Each cloud of rows lies close to a flat space through zero, with a little noise off it, and is much wider in some directions of that space than in others. After each cloud: how many dimensions does that space have?
(in the rows, 128 means zero)

[[170 118 148 148 120 109 100 114  85 159 148 147 162 143]
 [157 144 190 124 150 116 143 119 139 185 114 133 141 198]
 [137 143 122 112 128 150 145 130 126 108 131 146 138 157]
 [ 91 113 105 127 148 147  99 123 118  84 110 114 109  69]
 [135 123 130 140 137 133 168 139 123 160 170 114 162 152]
 [114 110 186 122 166 127 192 124 133 198 130  74 129 182]
 [ 89 119 157 144 104  43 144 108 183 173 131 101 109 141]
 [137 143 218 138 158  76 146  91 168 236 120 101 149 185]
 [ 66  70 118 164  98 139 168 113 119 167 177  80 132 142]
 [100 107 107 146 117 129 129 122 124 129 154 112 134 107]
 [195 170 167 128 158  87  92 129 124 145 126 186 179 171]
 [ 76 108  77 113 152 219 174 150 116  77 140  86 107  87]
 [ 79  90  94 145  92 124 121 141 137 104 128 113  83  94]
 [239 184 112 145  87  95  68 147 125 135 147 224 174 140]
 [ 84 119 129 124 182 155 164 124 124 121 150  97 160 128]
 [168 165 147 109 107 164 133 108 127 135 117 168 147 204]
 [ 98 112  88 101 155 168 128 142  95  56 118 102 109  54]
 [ 45 103  77 127 164 180 153 142 136  74 139  82 114  68]
 [101  95  73 172  48 107 112 120 127 124 178 135 129 103]]
 | 9

[[103 164 117 111 109 187 141 195  80 100 105 136 153 119]
 [147 128 143 158 156  96 108 115 137 141 152 121 113 121]
 [125 130 125 123 123 139 134 138 118 125 121 129 135 129]
 [125 140 122 121 130 120 122 104 139 144 129 127 109 103]
 [143 110 130 135 140  92 117  78 161 148 136 123 109 131]
 [124 129 122 120 125 124 131 109 138 137 123 128 118 121]
 [129 127 126 124 132 106 117  86 152 150 129 127 108 108]
 [126 100 119 112 116 127 145 111 144 120 115 131 140 155]
 [134 129 125 132 137  99 114  82 154 160 132 126  98 104]
 [123  88 111  99 107 123 153  92 155 124 106 130 140 160]
 [119 124 110 103 113 117 133  79 154 152 111 125 111 114]
 [110 151 122 116 117 145 127 136 115 129 118 130 126 107]
 [128 135 124 124 133 108 115  83 151 156 129 125 103 102]
 [117 106 120 108 102 158 157 159 115  97 109 133 167 169]
 [121 121 124 120 115 148 142 148 116 114 118 131 146 145]
 [123 138 122 118 129 115 116  88 149 150 125 120 104 100]
 [106 151 128 117 111 192 149 210  73  79 116 136 169 141]
 [125 168 143 145 137 163 120 200  79 103 138 131 148 119]
 [118  92 109  96  92 140 157 116 140 114 101 131 152 167]]
 | 3

[[121 152 140 136 137 112 117 142 171 116 133 150 126 126]
 [150 149 167  97 112 131  98  95  92 163 132  96 160 172]
 [139 161 128 111 147 115 112 134 137 146 143 124 134 133]
 [ 97 126 130 137 124 120 138 134 133 113 164 167 125 110]
 [185 133 144 117 140 152 142 136  72 102 117  87  92 130]
 [162 180 147 133 160 123 125  85 129 132 161 131 142 153]
 [143 136 122 156 107 125 115 151 157 113 130 133  92 107]
 [121 148 129 149 103 114 119 138 154 121 135 117 134 163]
 [173 141 115 124 126 140 149 108 103 140 130 127  95 126]
 [110 123 107 150 140 118 133 144 112 120 181 128 129 101]
 [125 137 125 140  77 120 122 151 140 120 126 113  84 148]
 [150 150 142 106 160 140 112  96 121 125 119 117 131 145]
 [134 131 121 151  87 136 104 169 147 110 131 114 132 134]
 [ 94 140 134 122 113 141 101  88 166 112 108 131 158 199]
 [105 119 122 140  90 127 124 160 125 104 156 142  92 110]
 [131 150 123 157 126 133 104 118 173 119 151 163 136 108]
 [127 140 151 131 119 115 141 140 127 104 116 110  92 160]
 [ 87 129 146 149 107 108 137 152 160 102 133 148 131 146]
 [148 138 116 108 137 152 159 111 115 109 117 151 102 136]]
 | 11

[[163 117  97 124 155 201  86 125 125 125 158  82 105 120]
 [112 142 110  67 170 165 166 143 132 179  62 137  95 146]
 [118 157 104 163 101 127 134 130 147 104 114 111 129 115]
 [178  94 118  87 150 201  89 130 111 139 132 142 152 114]
 [ 71 127 119 103 125 196 149 135 172 131 113 101  94 121]
 [183  81 123  91 166 188  93 125  88 142 141 129 139 119]
 [132 102 134 127 138 133 131 121 107 125 127 122 127 123]
 [148 103 135 112 136 167 100 135 115 126 135 128 139 119]
 [142  86 135 109 168 177  97 127 101 138 157  93  96 132]
 [132 172 119 175  92  96 107 141 145 101 133 130 146 123]
 [177  84 133 125 127 148 105 115  92 111 143 142 169 106]
 [103 114 152 129 119 118 137 131 122 121 123 133 130 128]
 [150 147  87 104 140 156 133 116 154 150 134 130 126 128]
 [151 186  76 139 134 160 104 145 154 136 116 107 111 131]
 [206  72 116 100 166 167  93  98  87 137 178 127 149 117]
 [134 139 105 117 150 166 132 139 124 140  97 108 105 128]
 [122 138 121 146 106 153 111 138 145 107 131 116 134 114]
 [128 110 145 140 127 102 140 122 102 117 121 132 135 125]
 [124  89 160 131 133 106 118 111 111 123 176 120 123 133]]
 | 7

[[ 73 114 136 125 154 124 135 107  95 163 160 105 145 111]
 [ 37 110 116 148 190  85 109  80  54 222 230 122 202 126]
 [135 129 140 136 118 145 130 143 145 105 110 118 122 122]
 [129 133 116 137 132 128 120 117 118 140 142 143 144 124]
 [141 138 112 125 132 124 123 120 116 131 126 148 140 127]
 [117 129 114 131 148 117 123 123 114 151 159 145 158 137]
 [136 112 169 138  84 151 150 149 145  74  88  77  71 110]
 [ 64 105 160 141 143 120 136 100  90 141 155  73 135 111]
 [147 130 120 123 137 129 130 125 130 132 117 132 126 126]
 [166 134 116 138 131 125 112 130 143 124 114 158 126 144]
 [122 129 126 139 135 122 127 120 125 139 147 131 140 135]
 [ 34 102 152 152 152 108 143  91  74 182 187  82 154 109]
 [ 88 112 154 131 134 123 134 119 109 138 143  92 132 121]
 [ 14  85 186 160 150 115 157 105  78 153 174  42 122  99]
 [ 98 109 139 131 141 116 127 122 112 147 154 104 142 120]
 [111 133 125 132 151 110 130 110 106 171 178 129 158 123]
 [187 152  99 103 118 135 111 143 153 116 105 180 116 154]
 [104 101 165 133 112 142 153 136 132 103 116  80  95 106]
 [ 55 111 159 140 146 116 139 113  92 151 156  88 129 109]]
 | 2

[[189 179 100 119 177  61 143 119 139  92 162 130  90 144]
 [100  99 124 129 110 181 110 116 100 139 109  91 135 115]
 [ 77  76 177 134  82 230 157  96  96 142  99  97 185  79]
 [150 134 110 107 141 139 125  99  85 124 127  94 117 107]
 [101 102 163 134 136 130 138 121 117  95 149 132 121 115]
 [116 132 110 136 156  82 101 170 147 109 144 170 101 166]
 [108 100 121 118 129 199 128  99  62 122 112  98 151  94]
 [220 206  77 116 151  45 129 125 172 143 142 107  88 157]
 [120 119 133 136 129 165 154 125 117 118 117 134 157 124]
 [148 155 100 126 152  59  95 155 157 122 149 143  79 166]
 [ 76  83 141 141 162 164 131 128  80  62 143 150 136 125]
 [165 162 113 124 140  86 139 135 152 130 139 147 119 139]
 [187 169 121 116 111 129 164  91 139 163 113  94 147 106]
 [ 72  79 151 132 139 171 126 131  76  95 130 160 146 109]
 [154 150  91 127 148 101 108 134 134 124 132 115 104 151]
 [168 160 116 124 119 117 146 120 152 148 122 116 139 131]
 [136 144 126 135 137  63 109 155 174 125 146 150  93 159]
 [117 113 169 126  35 199 146  95 148 216  78  66 177  82]
 [143 137 100 122 155 133 126 121  97 108 131 122 123 131]]
 | 6

[[127 126 143 111 135 129 141 123 115 121 123 141 127 118]
 [150 147 105 142 147 137 118 128 159  75 137 111 147 124]
 [132 127 118 107 100 131 121 118 106 139 136 136 141 131]
 [154 149 149  54  50 114 151  91  58 173 115 130 165 135]
 [137 138 120 126 120 127 114 126 136 125 125 108 129 147]
 [112 141 134 152 169 119 125 150 150 113 117 119 121 112]
 [120 134 155 121 148 121 136 133 123 122 110 125 100 142]
 [120 149 132 169 170 115 124 154 175 114 106  97 123 116]
 [148 166 150 123 148 113 133 127 163 105  86  75 123 151]
 [135 128 117  94  87 132 123 111  87 142 143 144 147 133]
 [162 149 115  86  98 138 114  97 123 100 127 111 152 156]
 [106  90 127 126 119 137 139 129  91 153 156 180 122 101]
 [110 139 153 134 152 114 128 140 147 142  95 108 105 136]
 [113 127 138 116 133 128 112 125 136 137 110 120 107 148]
 [149 138 126 117 108 128 129 116 129 126 124 110 135 146]
 [116 134 143 163 160 114 137 152 155 135 110 110 113 118]
 [ 95 125 134 167 173 116 137 164 133 131 131 145 119  86]
 [146 144 135 123 117 119 150 126 109 123 127 122 143 124]
 [115 122 127 173 165 123 140 157 144 115 138 134 117 102]]
 | 7

[[139 132 122 102 138 126 148 146 118 123  97 116  85 123]
 [116 114 126 115 147 116 130 178 106 115  82 108  42 109]
 [124 157 125 169 120 115 140 146 120 147 142 167 146 137]
 [ 93 129 166 178 116 122 122 125 135 138 145 111 124 142]
 [125 169 118 126 130  81 139 123 149 107 121 112 131 162]
 [104  85 146 115 122 157 117 106 140 143 122 126 118  92]
 [ 91 124 140 137 130  96 122 130 150 110 112  94  86 127]
 [131 117 119 135 150 111 101 173  95 102 114  99  90 144]
 [152 132 105 129 127 138 136 148 116 121 150 149 131 112]
 [158 193  50 117 162  39 147 168 141  88 111 117 113 173]
 [116 167 108 160 137  75 153 159 143 120 122 119  96 148]
 [101 116 124 122 147  85 104 157 132  83  99  74  60 132]
 [124 105 160 117 130 151 121 136 108 120 111  91  88 124]
 [133 117 128 134 136 140 137 161 107 129 125 115  86 114]
 [106 143 156 178 110 125 128  96 150 151 164 132 179 154]
 [124 159 164 108 104 118 141 111 136  95 120 107 117 139]
 [142 132  97  87 141 128 158 110 150 150 100 143 129 118]
 [158 168  84 102 138  70 137 141 151  51 145  77 108 152]
 [158 151  90  77 131 108 138 128 137  92 116 137 129 123]]
 | 8

[[113  97 139 132 114 109 128  79 132 124 118 160 148 177]
 [119 108 148 127 113 121 122  90 128 127 127 148 140 159]
 [138 116 170 147 157  91 162 119 105 137 144 128 106 125]
 [142 128 131 131 138 125 132 129 125 131 135 133 119 117]
 [112 124 110 114  89 146 102 108 153 112 121 148 165 145]
 [118 124 108 113  94 146  96 124 149 117 106 135 154 133]
 [125 159  93 117 121 162 115 175 143 130 128 107 124  83]
 [123 147  88 115 106 156 107 152 152 124 118 119 142 110]
 [142 101 172 144 158  89 167 108  94 141 148 146 114 148]
 [121 138 103 109 111 144 110 149 145 122 116 123 138 117]
 [126  88 168 127 122 101 131  61 114 126 131 180 150 191]
 [155 173 111 146 173 132 156 213 118 149 143  59  82  54]
 [149 147 144 153 179 117 163 186 105 144 155  88  90  83]
 [143 154 117 138 152 122 143 175 123 142 144  89  99  83]
 [122 121 137 124 108 123 119  98 138 119 124 151 151 159]
 [122 103 144 127  98 121 120  71 133 121 125 173 147 176]
 [123 154 103 124 123 148 125 154 132 127 124 111 122  98]
 [136 148 116 124 136 141 126 181 136 134 125  90 107  81]
 [126  83 164 127 117  95 129  64 121 118 122 173 150 182]]
 | 2

[[100 108 159 174 151  86 141 158 167 148 136 133 155 178]
 [138 158 218  94 108  84 127 133 164  99 110 115 120 141]
 [142 125 163 163 106  88 149 122 145 186 151 106 135 129]
 [ 98 141 147 119 102 100 124 135 166 108 103 132 139 121]
 [141 158 178  16  79 141  96 149 152  73 139 105 117 140]
 [104 119 146  72  86 120 114 132 164 128 121 130 137 147]
 [133  95 122  96 127 151 105 132 133  90 127 156 116 156]
 [137 122  46 129 109 176 132 127  87 164 167 115 128  76]
 [151 108 145 227 140  87 145  92 133 150 109 144 117 121]
 [133 106 125 144 108 111 158 105 119 207 140 125 131 111]
 [151 146 178  76 112 116 149 113 111 177 140 102 122 126]
 [141 140  50 170 121 166  99  92 103  81 102 139 111  76]
 [130 150 165  60 118 129 117 132 135  62  95 142 106 120]
 [115 100  67 141 136 153 147 104  93 190 130 140 134 114]
 [139 158 112  64  98 164 106 107 111 131 135  99 125 119]
 [145 164 148 118 106 126 105 120 141 110 133  96 130 131]
 [146  90 139 156 184 133 139 130 108 129 131 154 116 171]
 [116 132 136  89 122 139 108 155 146 102 141 121 137 158]
 [154 118  97 174 126 135 141 101  99 163 138 126 118  93]]
 | 8

[[ 83 119 124 165 141 160 102 132 110 171 143 120 182  98]
 [111 123 105 216 162 189 140 110  79 136 123  73 155  83]
 [ 28 124 123 211 109 161 185 105 128 139  56 113 149 131]
 [ 91 108 125 133 114 123 171 149 192 147  88 169 128 138]
 [185 151 127 160 186 125 109  88 115 118 154 136 122 121]
 [138 146 128 139 163 123 112  64 169 142 165 104 132  85]
 [143 181 146 178 153 116 127 104 150 109 151 133 115 129]
 [ 91  96 107  64 149 128 100  64  83 156 129  92 167  88]
 [144 138 153  41  85  74  84 124 151 101 173  93  77 163]
 [139 143 144  97 132  92 100  72 148 126 139 137 117 148]
 [ 77  79 117 108  89 151 155 120 136 170  63 155 176 119]
 [ 97 124 132 103  89 129 125 146 117 126 126 105 131 131]
 [108 177 142 198 158 122 144  80 191 130 139 131 127 107]
 [ 81 145 133 214 161 118 153 164 208 130 142 132  89 150]
 [102 123 120  83 118 129 104 175  35 102 147  75 124 133]
 [178 146 129  88 151  94 127 132 144  96 155 136  89 130]
 [ 76 103 107 187 168 169 145 100 152 189 105 146 192  72]
 [140 149 131 196 178 111 152  77 214 122 133 134  82 138]
 [218 132 142  26  87 115  63 153  69 107 182 113 129 127]]
 | 9

[[143 146 163 144 151 147 132  82  78 148 140 100 141 172]
 [118 154 229 135 127  87 132 132 139 139 127 124 110 192]
 [164 118 100 137 147 172 102 100 107 133 183 157 154  76]
 [138 100 103 124 168 106 100 119 138 138 176 173 133 130]
 [179 155  85 108 174 135 159 141 103  60 133  85 167  88]
 [ 88 118 155 111  61  91 108 130 114 139 149 186 106 100]
 [ 90 110 140 136  37 202 199  89 135 165 129 107 149 118]
 [179 125  65 114 131 148  58 175 106 111 215 127  67 113]
 [125 134 103 135 139 107 127 136 188 127 136 131 134 164]
 [137 160  29 144 160  86 129 139 160 108  98 109  75 122]
 [103 118 110 109 136  84  92 173 156 128 126 120 117 202]
 [157 146 136 124 132 129  12 190 149 114 208 173 113 112]
 [184  92  74  89  78  97 154 138 122  84 132 157 117  91]
 [110 128 135 156  96 125  80 113 159 157  94 186 135 101]
 [155 150  92 137 145 111  84 159 150 109 108 118 104 144]
 [176 110 135 117 131 132 119 152 144  96  83 118 159 141]
 [155  98  99 128 134 126 106 169 178 117 106 149  96 111]
 [ 97 117 131 149 121 139 109 155 205 163 161 149  96 150]
 [ 91 166 168 136 111  92  77 135 153 122  95 163 182 132]]
 | 11
